There are 8 hidden switches. A switch that is on adds its own fixed numbers to the row, and there is some noise. The rows also spread widely along 11 directions, which tell nothing about the answers.
Some rows, each with its switches (1 for on, 0 for off) after it:
[ -2.7  16.5 -57.6  24.9 -42.4  32.6 -19.8  -2.1  33.2 -17.6  12.7   5.1
  39.5 -10.9  13.6  24.5  -4.8  24.9  27.7 -42.3 -16.0  29.6 -18.5  -9.8
 -15.5   2.0   6.3 -28.4  -4.5 -27.7] -> 0 0 0 0 0 1 0 0
[ 23.7  17.0 -42.6  -3.9  15.6 -21.7 -20.6 -13.0  -8.6  -5.7 -15.1 -10.6
  10.2  -2.6 -16.1  12.9   3.7  -0.4 -28.4  15.4  -1.2 -12.9 -30.6 -20.1
  13.1  11.7  21.9  -1.3  -3.6  -0.9] -> 0 1 0 0 0 0 0 1
[ 17.1 -21.9 -12.7  -1.9  -5.8 -21.4 -13.9   2.1 -10.8 -45.3  -5.7 -38.3
  35.4  -6.3 -23.1   2.3 -24.7  -7.4 -26.6  29.1   6.8 -17.3 -24.9  21.7
  23.8  17.9   8.9   2.1   6.2 -20.7] -> 1 0 0 1 0 0 0 0
[-10.9 -29.1  23.4  31.9 -19.7  21.4  -4.4  -2.9  13.0  19.8  15.7 -11.8
  22.0  14.7  -9.3 -33.2  -2.4 -13.7  -1.4  14.9  28.6 -16.9   8.9   8.5
 -29.6  -5.9 -24.6 -27.6   2.8 -39.5] -> 1 0 0 1 0 1 1 1
[ -0.2  -6.3 -12.6 -17.7  39.7  15.2   1.8 -14.5  15.4  24.5 -19.0   3.8
 -10.9   6.3 -13.0 -16.7  28.3  -5.9 -26.2  20.8   8.5  -3.9  30.0  18.8
  -5.7  27.6 -24.8   9.9  13.8 -17.2] -> 0 1 1 0 0 1 1 0
[ 16.7   4.3 -20.1  19.1 -31.6  22.0 -12.5   3.8   8.7   9.1   7.6  15.6
  37.3   0.5   9.1  15.6 -25.7  26.4  23.2 -43.4  -4.2   8.4 -18.9 -23.9
 -25.3 -12.4   7.0 -37.8  -4.6 -14.6] -> 0 0 1 0 1 1 1 0
[  0.3 -25.7 -13.4 -20.1  18.8 -21.1  -7.4 -19.3   0.7  37.9 -26.2 -40.9
   9.1  18.9  -9.7   1.6  -0.1 -11.2  -0.4  20.0 -13.6 -60.9 -22.5 -30.2
 -29.2 -12.8 -27.7 -29.2 -15.4  -0.3] -> 0 0 1 0 0 0 0 0
[-16.7  -4.7 -28.6   1.7 -21.7   2.3 -28.1 -27.2  -2.3   9.5 -12.5   5.5
  -1.2  15.4   7.5  12.1   8.1 -18.8  11.6  -1.7 -10.9 -11.4 -34.3 -33.5
 -20.9   1.7   5.1  -0.4  -0.5 -14.1] -> 1 0 0 0 1 0 0 1
[ 35.1 -42.1   2.9  19.0 -16.4  17.5 -35.8  -2.9  15.4   6.3  -4.5 -25.4
  15.2   4.6 -23.9 -36.6 -34.2  -1.0  16.1  15.5   2.7 -18.9   3.2  13.7
 -24.4 -15.5  -6.6 -26.1  -3.8 -19.6] -> 1 0 0 0 0 0 0 0
[  7.9 -52.4   4.3 -24.7  10.9 -11.9  -7.7  -9.8 -28.4 -20.5  -2.7   2.5
  24.4  -3.9  -1.6 -10.1 -18.7  -6.2 -11.6   8.2   8.8 -35.7 -20.1  39.6
  -7.0  32.3  -7.3  22.9  24.8  24.7] -> 1 1 0 0 0 0 0 1
[-24.0  -3.8 -24.8   3.2 -26.2  10.6  16.3   4.0 -12.9  -5.1 -17.8 -11.5
  42.9  12.1   5.8  14.1  18.3  -5.6  17.6   7.6   1.8  -2.9 -31.9  -0.4
   5.3  -2.7 -20.8  -2.3  16.6 -31.5] -> 1 0 1 1 0 0 0 0
[  4.5 -62.1  -7.1   4.1 -13.2  14.6 -36.0  -4.9  10.5  -5.4   6.8  -3.7
  39.3   4.9  -9.3 -25.0 -35.3  -4.9  14.4 -12.4  -4.1 -16.5   5.1  43.6
 -43.6  13.7 -20.8 -11.1  21.3   1.6] -> 1 0 1 0 0 0 0 0
[ -7.2 -40.2  45.7   7.6  11.9  -6.2  -0.4 -17.4 -15.2  18.4  -1.7  -4.0
 -22.0  17.2  -1.1 -32.0  10.3 -27.1 -27.9  37.0  21.4 -32.7 -10.5   7.1
  -8.4   3.4  -6.4   1.3   2.3  -1.3] -> 0 1 0 1 0 0 0 1
[ 16.8  -5.3   0.3 -16.5  36.8  -8.0  -7.1 -21.9  32.3   0.5  -3.4 -52.2
  -1.1  -8.8  -4.1  -0.6  -9.2   4.8 -37.0  24.7  23.0 -27.4  32.9   0.6
  -4.0  20.1 -22.7 -13.5  -6.9 -46.0] -> 1 0 0 1 0 1 0 0
[ -8.6 -23.2 -40.8  10.9 -23.7  15.5 -29.2  13.3  -7.5  -5.5 -21.9  11.6
  33.0  15.2 -35.9 -13.6   5.8 -22.5   8.2  24.1 -31.7   3.1 -36.3  11.1
  -9.0   3.1   9.3   1.2   9.3 -11.9] -> 0 0 0 1 0 1 1 0
[-20.6 -39.9  11.1  23.1 -33.9  17.0 -26.2 -16.3  23.1  10.0   9.0 -17.1
  18.1  23.0   0.6 -10.3 -16.6 -20.4  12.3  -4.1  -6.5 -12.7 -15.5  -1.5
 -44.3  -7.6 -20.4 -30.8 -10.1 -27.0] -> 0 0 1 1 1 1 0 0
[ -2.4 -62.5  33.6 -22.6  27.4 -16.4  -4.4 -19.0   6.4  -0.9  16.7  -9.0
   7.1  -5.0   8.2 -11.9 -34.0  -6.5 -32.9  -5.4  10.8 -42.1  15.2  35.9
 -25.1  34.3 -12.1  -2.9  11.9  18.8] -> 1 0 1 0 0 1 0 0
[ 25.7   6.0 -14.7  35.8  11.1  19.6 -11.2  17.2  16.3  21.5  17.3  31.6
  -2.3  -7.8 -26.6 -32.7  -4.3   2.0 -29.7 -17.7  11.5  33.1  30.0  23.1
  -3.6  15.1  35.7 -17.1  21.1   8.2] -> 0 0 0 0 0 0 1 0
[  3.0   7.9 -19.7 -10.4   8.2   1.7 -11.4 -13.8 -11.4  39.2 -39.1  -3.9
  -5.7  23.8  -0.7   7.2  27.9  -5.8  10.2  27.0  -7.6 -26.6 -20.3 -40.0
  -7.1 -24.1 -20.2  -8.6  -2.2 -23.5] -> 0 0 1 0 0 0 0 0
[  1.7 -28.2  23.4  36.9 -33.7  17.7 -25.1  -0.3   6.4 -29.7  37.5  19.6
   9.7 -12.1   0.7 -18.6 -21.7   2.6 -15.2  -6.8  17.3  17.5 -10.8  35.2
   0.3  14.3  22.6  -1.1   5.1  -7.7] -> 0 0 0 0 0 1 0 1
[  6.6 -32.8  10.0   7.4 -17.0   7.7  -6.4   5.2 -32.6  15.8 -35.8  14.7
   4.2  30.2 -17.6 -23.1   5.4 -14.8  15.0  38.5 -10.8 -20.2 -42.6 -12.5
  -2.2 -25.7   5.7 -11.1   0.5  -5.0] -> 0 1 1 1 0 0 1 0
[ 18.2 -26.6  -4.4   7.7   8.5  13.2  -4.3   4.0  11.6  11.0   6.0  22.4
  -6.6 -12.3  -9.0 -25.4 -16.2  20.9   8.8  -7.8  -4.3   5.2  -5.0   9.9
 -15.5   3.1  23.7  -8.1  -4.0  15.7] -> 0 0 1 0 0 0 1 1
[ -8.4 -22.4   1.6 -11.0  -9.8  -9.9  15.4 -27.0  15.9  -3.6 -17.9 -60.5
   7.5   9.8  12.5  16.1  -3.1   5.5   7.3  24.9 -10.0 -46.7 -46.6 -38.6
  -6.5 -17.7 -17.3 -40.3 -45.7 -33.0] -> 0 1 1 1 0 1 0 0

New rows, each followed by its switches (1 for on, 0 for off):
[ 23.4   3.6  -3.8  -9.5  18.3  13.8  24.1   9.4   5.9  -5.0  13.7  22.8
   8.4 -29.7  23.4  17.3 -12.4  46.7  -8.3 -36.2   7.5  16.5   3.5  14.7
  14.0  19.0  19.6   1.2   9.4  13.9] -> 0 0 1 0 0 1 0 0
[-12.8   6.8 -26.8  -5.6   9.8  24.7 -23.3  -7.8   2.9  23.9  -2.5  19.0
  16.9   8.4   4.6   4.3  21.9  -9.0   0.3  -7.5   5.6   6.7   9.9   8.3
 -29.0  23.0 -33.2  24.1  28.2 -24.7] -> 0 0 0 1 1 1 0 1
[-19.6 -59.7  18.4  -6.5 -17.3   0.0 -30.8 -25.2   6.2  -3.8  24.0  10.7
  25.4   3.7  33.4   5.4 -34.4   6.2  21.5 -28.6  -7.3 -41.0 -27.9  -2.1
 -59.5   7.1 -21.1 -22.5  -5.2  11.5] -> 0 0 1 0 0 1 0 1
[-20.5  11.1 -20.4 -15.4  35.5 -29.5  23.0  -7.9   1.3   7.3  13.4   3.8
  14.7  -4.5  16.9  27.4   5.9  -1.8 -50.5 -27.7   9.4  -7.0   2.1  -7.0
  -1.7  40.9  20.4  -8.2  23.0  18.0] -> 1 0 1 1 0 0 0 0
[ -5.6 -31.5  17.4  19.7   6.1  26.4  25.9  11.3  12.6  11.2  17.6  20.5
   7.5  -1.6  -8.7 -33.7   0.0   0.0 -22.2 -10.7  11.7  17.8  15.1  45.6
  -8.2  24.3  12.0 -10.7  16.8   9.0] -> 0 1 1 1 0 1 1 0
[ -5.9   8.9  12.0  19.7  -5.6  22.0  -7.1 -13.1   4.1  40.2  15.0  55.7
 -17.1  10.5  40.2   2.0   7.9  11.7  -1.6 -42.0  16.2  17.1  16.3 -29.8
 -25.9  -4.0  18.5 -26.0  23.0  -0.9] -> 1 0 1 0 0 0 0 0
[-10.0  18.9 -51.6   3.3  -2.7   0.9 -18.2   0.2 -14.7  24.2 -31.3 -19.6
  33.9  25.7 -27.9   9.7  28.2 -33.5  -7.9  21.0  -8.2  -9.5 -22.2 -11.2
  -6.6   2.2 -25.1   5.6  19.8 -29.2] -> 0 0 0 1 1 0 0 0
[ 20.1 -13.0  32.9   3.2  13.2   0.6  -0.8  -5.8 -15.7  15.1 -10.6  12.9
 -31.4   4.8  -7.1 -15.6   6.4  -8.9 -33.4  32.4  17.7  -9.2   0.6  -2.6
  26.2  -2.1  24.9   7.4   4.9 -10.7] -> 1 0 0 0 0 1 0 0
[ -1.9 -58.9  13.9 -16.6   6.1  14.2 -24.2 -31.7  23.9  10.2  -1.2  19.7
 -21.4   6.9  18.6 -18.4 -24.7   7.3  12.2 -10.7 -19.5 -24.6  -0.5  -5.7
 -51.0   8.8   0.2 -26.0 -16.5   9.5] -> 0 1 1 0 0 1 1 0
[ -2.7 -36.9  38.0 -17.8  16.1 -33.5  -7.1 -22.4 -25.2  -8.2  23.8  28.5
  -7.9  -5.7  30.4  14.0 -34.0  -2.9 -36.4 -25.2  20.5 -28.5 -16.1   4.2
 -12.7  32.9  28.1   9.6  17.2  35.5] -> 1 0 1 0 1 0 0 1
[-44.4  13.7 -40.2   9.2 -27.6 -25.0  -5.0 -26.5  -0.8   0.5  -1.0 -13.5
  22.0  19.2  15.3  44.8  12.9 -25.7 -15.4 -21.8 -14.3 -15.3 -54.9 -47.5
 -12.4   7.7   9.1 -29.4  -7.7  -6.4] -> 0 0 1 0 1 0 0 0
[-27.5 -10.1 -43.6 -10.0 -13.3  23.3 -29.9  -8.6  -6.3   3.8 -27.2  42.9
   6.7  21.4  -3.1   2.7  24.6 -21.8  12.1  11.1 -26.5  12.5 -15.8 -10.2
 -15.3  13.6   6.3  14.7  22.4 -23.8] -> 1 0 0 1 0 1 1 0
[ -3.5  20.6  13.9   1.1   9.7 -19.2  20.9  -7.3 -21.5 -13.4  -5.5 -11.5
   6.2  -1.0   8.8  17.0  20.4  -2.0 -43.8  19.8  38.0 -18.7  -4.8  -9.0
  36.3  12.6 -12.3  -2.9  10.3 -29.5] -> 0 0 0 0 0 0 1 0
[-13.9 -35.5  12.0   7.5 -20.0   0.5 -26.3 -23.1  19.8  -6.3  18.7  -4.4
  14.4   6.7  36.7   9.1 -33.1  12.8  17.4 -30.1  -5.1 -23.0 -15.1 -20.3
 -51.6  -3.8  -8.2 -43.1 -12.1  -9.2] -> 0 0 1 1 0 0 0 0
[ 11.0   0.8  10.6 -26.9  27.6 -16.8  15.1 -11.7  -2.1 -36.1 -18.6 -27.0
 -12.4 -17.0   5.7  17.8   1.1  16.5 -32.4  38.5  12.2 -18.5  -8.5  -7.7
  38.3  17.1   0.8   9.0 -14.2 -37.5] -> 0 0 0 1 0 1 1 0
[ -3.5  19.7  11.4  24.5 -24.1  27.3  44.3   9.3 -21.0  13.7  17.4  44.4
  14.5  -3.6  30.5  10.5  22.2  25.9   1.0 -30.3  25.4  15.6 -26.0 -16.4
  14.4  -2.2  18.0 -16.0   9.9   1.1] -> 0 1 0 0 0 1 1 1
[ 11.7  -2.2 -11.0   8.1  16.1   4.3  50.0  25.1 -19.5  50.3   9.5   7.4
  42.1   1.3  -2.1  -4.7   5.2  18.9  -1.4 -28.0   9.9 -12.2 -24.5   3.7
 -13.8   0.6   4.7 -22.6  15.8  40.3] -> 0 1 1 1 0 0 0 1
[  6.1 -10.5 -14.0  -0.9  36.7   2.3 -24.5  -9.4  24.6  31.7  13.9  28.5
  -2.8  -2.7   3.0 -15.7 -15.2  11.5 -11.8 -25.6   0.3  -2.7  24.3  -6.3
 -52.6  20.3   9.0 -19.3   9.1  11.4] -> 0 0 1 1 0 0 1 1
[ -5.0  35.0 -25.0  27.6 -12.2 -15.0 -12.5   2.9 -21.9  29.4  -3.4  13.4
  30.5  25.8  -6.2  17.0  19.4 -24.6 -35.6  -1.8  13.7  -3.0 -22.1 -43.0
   2.2  -5.1  23.2 -27.0  23.8 -16.4] -> 1 0 0 1 0 0 0 0
[ 26.1 -29.4  22.9  20.5   1.1  -4.1 -28.0   1.7   2.3 -11.9   9.2 -10.4
   7.9   5.8 -35.1 -23.3 -30.8 -22.2 -48.2  20.5  13.5   0.7  -3.2  33.2
   6.0  17.2  21.9  -3.7   3.3  -6.5] -> 0 1 1 1 1 1 0 0
[ 44.4  10.3  -5.8  -3.9  -0.1   2.7   0.3   5.7 -24.7 -23.4 -22.0  -4.2
  26.8  -5.6 -16.7   4.4  -6.8  16.2 -23.0  26.4  25.6  -5.4 -10.7   4.8
  41.4   5.3   8.4   1.7  11.8 -30.2] -> 1 1 0 0 0 1 1 0
[ -5.3   7.6 -22.1  -4.7   3.3  11.4  -4.5   4.9 -14.3  -3.6 -10.1  52.7
  -6.6  -1.0   4.0  10.8  14.3   2.6 -12.6  -4.6 -16.5  24.0 -18.1  -9.4
  10.8  17.1  38.0  15.0  16.8   2.6] -> 0 0 0 1 0 1 1 0
[-15.3 -43.8  18.0  11.3 -30.1  11.3  -6.2 -10.1   1.7 -16.4   5.5 -23.8
  28.0   6.5  -4.0 -13.1  -7.2  -8.4   4.3  23.6  16.8 -21.1 -23.9  24.9
  -3.3   0.2 -25.7  -1.7  -2.4 -30.7] -> 1 0 1 0 0 1 0 1
[ -7.0 -10.4 -25.2 -13.0 -20.6 -11.6 -62.4 -18.6 -35.0 -11.1 -38.5  12.0
  32.1  32.6 -14.5  13.9  11.4 -31.5  -6.7  39.6 -10.0 -37.9 -37.3 -25.2
  -8.5  -0.9 -27.8   6.1  15.4 -35.7] -> 0 0 0 0 0 1 1 0
[-20.9   0.1  -8.1  13.4  -9.7  -4.3  14.4  -4.0  -7.8  30.9   3.5   7.6
   3.9  18.5   6.6  10.1   9.2 -22.7 -15.6 -19.5  -3.3  -4.7 -26.2 -25.7
 -11.7   3.7  26.6 -19.8  11.5   8.7] -> 1 0 0 1 1 0 0 0
[ 20.3  -5.6   2.2   6.0 -13.3  16.3 -20.2   9.6 -12.7 -21.5 -10.5   6.2
  23.4   0.8 -15.1  -3.4 -12.2   0.6  -7.3  16.9  11.4   8.4  -4.0  20.5
  12.4   8.4  -8.4  13.6  17.0 -37.2] -> 0 0 0 1 1 1 1 0
[ 10.8 -11.8  33.1  19.3 -17.0  -2.5   4.4   3.0 -20.2  -0.6  12.5  -1.4
  12.9  -1.7  18.1   0.1 -15.3  14.0   0.1   0.2  21.7 -19.7 -30.2 -16.4
   0.0 -16.7   6.0 -20.0  -4.1  -8.9] -> 0 0 0 1 0 0 0 1
[ 15.6   5.7 -20.4   7.9 -23.2   9.2 -63.2 -29.8  17.9   9.1   9.0   8.9
  18.4   9.3  23.3  25.5 -29.7   9.1   8.7 -36.9  -3.7 -12.5  -5.6 -44.7
 -49.4  -3.3 -10.7 -36.9  -3.5 -28.4] -> 0 0 0 0 1 1 0 0
[-14.6 -18.3  10.8   1.4  -3.5  -1.7  -8.7 -11.5 -21.8  31.7  -1.3  38.3
   2.6  21.9  19.3   1.8   5.4 -13.3  -7.2 -15.4   5.3 -16.3 -13.9 -18.6
 -21.8   0.9   9.1 -10.9  23.6  14.2] -> 1 0 1 0 0 0 0 0
[-15.9  14.1 -40.2 -15.1  21.4  -7.4  -2.6 -17.0   8.4  14.1   1.4   7.2
  14.6  -1.9   9.5  24.8  19.3   0.6 -22.3 -13.3   2.0  -6.6  -7.9 -18.1
  -8.6  25.9   3.6   1.1  11.1  -5.7] -> 1 0 1 0 0 1 0 1
[-26.7  15.1 -16.0  23.8 -27.9  -0.3 -32.0 -20.9  -2.3   2.6  -9.1  -5.2
  12.5  26.0  -2.3  14.4  31.2 -34.2 -25.2  23.1   6.4  -9.1 -24.9 -29.8
   3.4  -3.4 -11.0 -13.2   0.9 -45.0] -> 0 0 0 0 0 1 0 0
[ -5.5  -7.2 -15.1 -16.3   6.9 -16.1 -21.1 -41.6  15.5   0.9   2.6  -4.4
   3.7   4.0  39.1  28.6 -15.4  13.2  -5.1 -30.9  -2.7 -30.2 -12.8 -39.8
 -38.2  11.9 -10.3 -36.3 -10.2  -2.2] -> 0 1 1 0 0 0 0 0
[-11.3 -14.5 -11.9 -17.3   8.1  19.1 -44.6 -48.2  40.5 -15.0  -5.1  19.7
 -42.6  -5.3  41.0   3.4  -3.8  15.2  13.2 -11.7  -7.9   2.5  27.8 -20.7
 -40.1  20.1 -15.7  -7.4  -9.0 -38.2] -> 0 0 0 0 0 0 1 0
[  4.0   6.4 -13.3  19.0 -15.0   4.3 -28.6  -7.1 -14.0  18.9 -18.5 -12.3
  33.4  31.9  -9.3  -2.0  14.1 -22.2 -10.8  21.7  15.2 -20.4 -11.7 -18.5
 -16.2 -11.1 -29.8 -22.0  15.6 -36.9] -> 0 1 0 1 0 0 0 0
[ -4.8  17.3 -25.8  28.0 -18.9   5.9   1.3  -3.0  18.2  -7.8  -2.1   1.1
   0.6  -0.9  -6.7   3.7   9.8   4.6  -9.6  -0.7  -0.9  21.8 -18.5 -19.7
  14.5  -3.0  27.9 -27.0 -13.0 -23.6] -> 0 0 1 0 0 0 1 0
[-17.8  25.7 -41.8   7.2  -8.2  -4.7 -25.8 -25.9  12.7   8.5 -10.8  27.6
 -12.5  11.7  16.1  25.1  16.1  -1.4  -7.0 -15.8 -16.2   8.9 -22.7 -59.4
 -14.6   0.8  27.8 -30.5  -8.7 -15.9] -> 0 0 1 0 0 0 1 0
[-19.7 -13.7  13.1  27.8 -36.1   1.3 -16.7  -0.6 -10.0 -19.9  25.6  27.7
  38.5   9.3   9.5   5.7 -11.7  -7.8 -23.3 -22.3  16.5   0.9 -18.8   7.5
  -9.9  12.6   4.5 -23.4  18.6 -11.2] -> 0 0 1 0 0 1 1 0
[ 22.9   0.1 -13.2  -6.1   5.9  -0.3 -25.4  -6.0  -3.9  32.5  -6.4   9.1
  24.5   9.4   9.2  15.7 -13.0  16.9   4.3 -17.8  -4.4 -26.2 -12.8 -36.8
 -28.0 -13.0  -8.9 -29.7   2.8  -2.6] -> 0 0 1 0 0 1 0 0
[ -0.1 -30.0   1.7  -3.3 -10.3 -28.0   5.0   4.6 -19.0 -28.8  11.5 -18.6
  54.5  -2.3   6.2  18.0 -36.1   3.6 -17.4 -12.8   6.5 -27.7 -36.1   9.9
   0.0  14.6  11.3 -18.5  14.3   9.3] -> 1 0 1 1 0 0 0 0
[ 22.2  32.7 -12.2  31.1  -2.3 -10.5  -8.1   9.4 -34.9  39.7  -7.2  22.1
  24.4  26.8 -28.9  -1.1  13.5 -26.6 -47.1  -3.0  24.0  -3.6 -13.6 -23.4
   6.8  -0.6  19.5 -22.5  28.7   3.1] -> 0 1 0 0 1 0 1 0
[  9.2   8.3   2.2  -6.9   5.2  13.8  -5.8 -10.0 -29.4  23.6 -24.1  41.3
 -15.5  13.5   7.5  -1.5  30.9   2.4  -2.9  22.8  10.2 -10.0 -20.5 -30.4
   7.2  -4.8   1.7   9.0   5.6 -12.5] -> 0 1 0 0 0 1 1 1
[ 36.9 -25.8  14.9   1.9  11.8  -3.9 -42.9 -13.3  18.4   9.2   7.2 -14.7
   3.6  -4.6   7.1 -12.6 -43.2  26.0   9.7   0.2   6.7 -27.8  -0.3 -19.2
 -41.9 -14.7  -5.2 -31.4 -18.4 -15.1] -> 0 0 1 1 0 0 0 1
[ 20.3   7.8 -49.6   2.2  19.3   5.7 -24.8  -7.5  36.9   5.6  -4.6 -21.4
  21.0  -8.8 -30.8  -8.9  -3.7   8.2 -15.7  11.5   5.8   0.6  14.3  -2.2
  -8.6  15.2  -2.3 -14.2  -5.3 -37.0] -> 1 0 1 0 0 1 1 1
[ 47.5  -9.2   0.1 -12.3  44.2 -22.7 -32.8 -25.0  14.2  18.0  -1.3 -27.1
 -12.3  -7.4 -14.4  -6.7 -21.4   5.4 -42.8  18.1  12.5 -40.8   6.4 -23.4
 -14.5   9.9   9.7 -21.3 -21.1   0.1] -> 0 1 0 0 0 1 0 1
[  7.9  36.4  -6.9   1.9  11.1  -8.9 -16.4 -20.2 -14.9  18.7 -13.8  36.6
 -32.6  10.0  20.5  21.9  23.1   0.3 -30.3   2.1  12.4   5.7  -3.1 -52.1
  16.2   0.2  33.5  -2.1  13.2 -15.3] -> 1 0 0 0 0 0 0 0
